All rows are made from the same 5 directions, up to rounding. Whole rows:
[[ -6  -1   7 -10 -10  -3 -12 -11   4   0]
 [ -3  31  -9  -2  19   3  22 -15  18  10]
 [ 25  -4   7  -1 -15 -26  10  27 -19 -26]
 [-18  -5 -26   7  18  20  -6 -15   1  12]
 [-23  33   7  -9 -12  -4  -6   8  12 -13]
 [  7 -23  -2 -22 -26 -22 -21 -21 -17 -16]
 [ -1  17  -8  -4  -1  -9   8   2  -1 -11]
 [-11  12 -11 -18   3  -2  -3 -41  13   8]]

Rows cut short, each followed by the rest of it:
[-21  16 -12  -2 -11  -4 -11]	[ 18  -8 -23]
[  4  -7 -20 -10  -2 -11  -3]	[-19 -11  -9]
[  7 -16 -41   4  14  -2   4]	[-11 -21  -7]
[-3  7  3  8 14 13  8]	[-2 13 16]
[  5   9 -15  -4  -1 -13   7]	[  3  -9 -16]
[ 4 -2 12 -2 -6 -3 -1]	[2 2 1]
[ 2  5  7  7 -6 -4  3]	[ 28  -6 -12]
[ -7  -4  13  -7 -18  -4 -16]	[ 4 -1 -7]
[-20  -4   1  -7 -14   3 -24]	[-3 -1 -5]
[-11  16   5   0  -4   1  -1]	[12  5 -6]
[-13  -2  -8   8   4  12  -7]	[ 9 -2  1]
[-10  -6   4 -16  -8   1 -17]	[-32   9   9]
[ 6 -5 -4 10 17 11 11]	[-5  4 15]
[  5  26  -9  -5  -2 -18  16]	[ 11  -3 -20]
[ 28   1 -24   8  29  -4  35]	[-11  -5   7]
[ -3  -1   2 -22 -13 -11 -12]	[-32   5   0]
[ 4  6 -3  2 -3 -8  6]	[ 14  -6 -12]
[-13   9  12  -2  -6   5  -8]	[ 2 10  3]
[ 16 -26  -2  -6  -7 -10  -6]	[-13 -13  -2]
[-31  -1 -40  12   8  15 -16]	[ 14 -16 -13]
[-29  13   7   3 -10  11 -18]	[19  6 -6]
[ 8  7 36  5  8 13 12]	[-2 26 28]
[12 -9 35 14 -5  7  3]	[30  4  8]
[ 27 -10  -9  -4 -13 -30   9]	[ 17 -27 -30]
[11  2 22 13  2  4 12]	[27  4  4]
[  5 -23  18  -2 -21  -6 -18]	[ 13 -12  -9]
[14  8 22  7  8  3 18]	[ 8 14 14]
[ -6 -16   5  15   4  18  -9]	[14 -2 10]
[  6 -14   2   1   0   1  -3]	[-3 -4  4]
[ -1   8 -18   2  13   2  10]	[-7  0  1]
[ -6  10   9 -22 -37 -29 -18]	[  9 -10 -35]
[ -7 -14  26  -1  -6  14 -16]	[-10  13  20]
[-16  -6  16   4  -8  13 -17]	[10  6  6]
[-20  -3  -8  -8 -10   2 -21]	[-9 -3 -6]
[ 47  -8  36 -25 -20 -37  16]	[-23   4  -2]
[  5   1 -14  -1   3  -7   6]	[-1 -8 -8]
[-8  0 -1  4 -3  4 -7]	[10 -3 -4]
[ 31 -18   4  13   8  -5  18]	[ 16 -12   2]
[ 12 -10  31  -7 -16  -8  -5]	[1 4 3]
[  8  -8  -4 -13  -4 -10  -2]	[-24  -2   0]
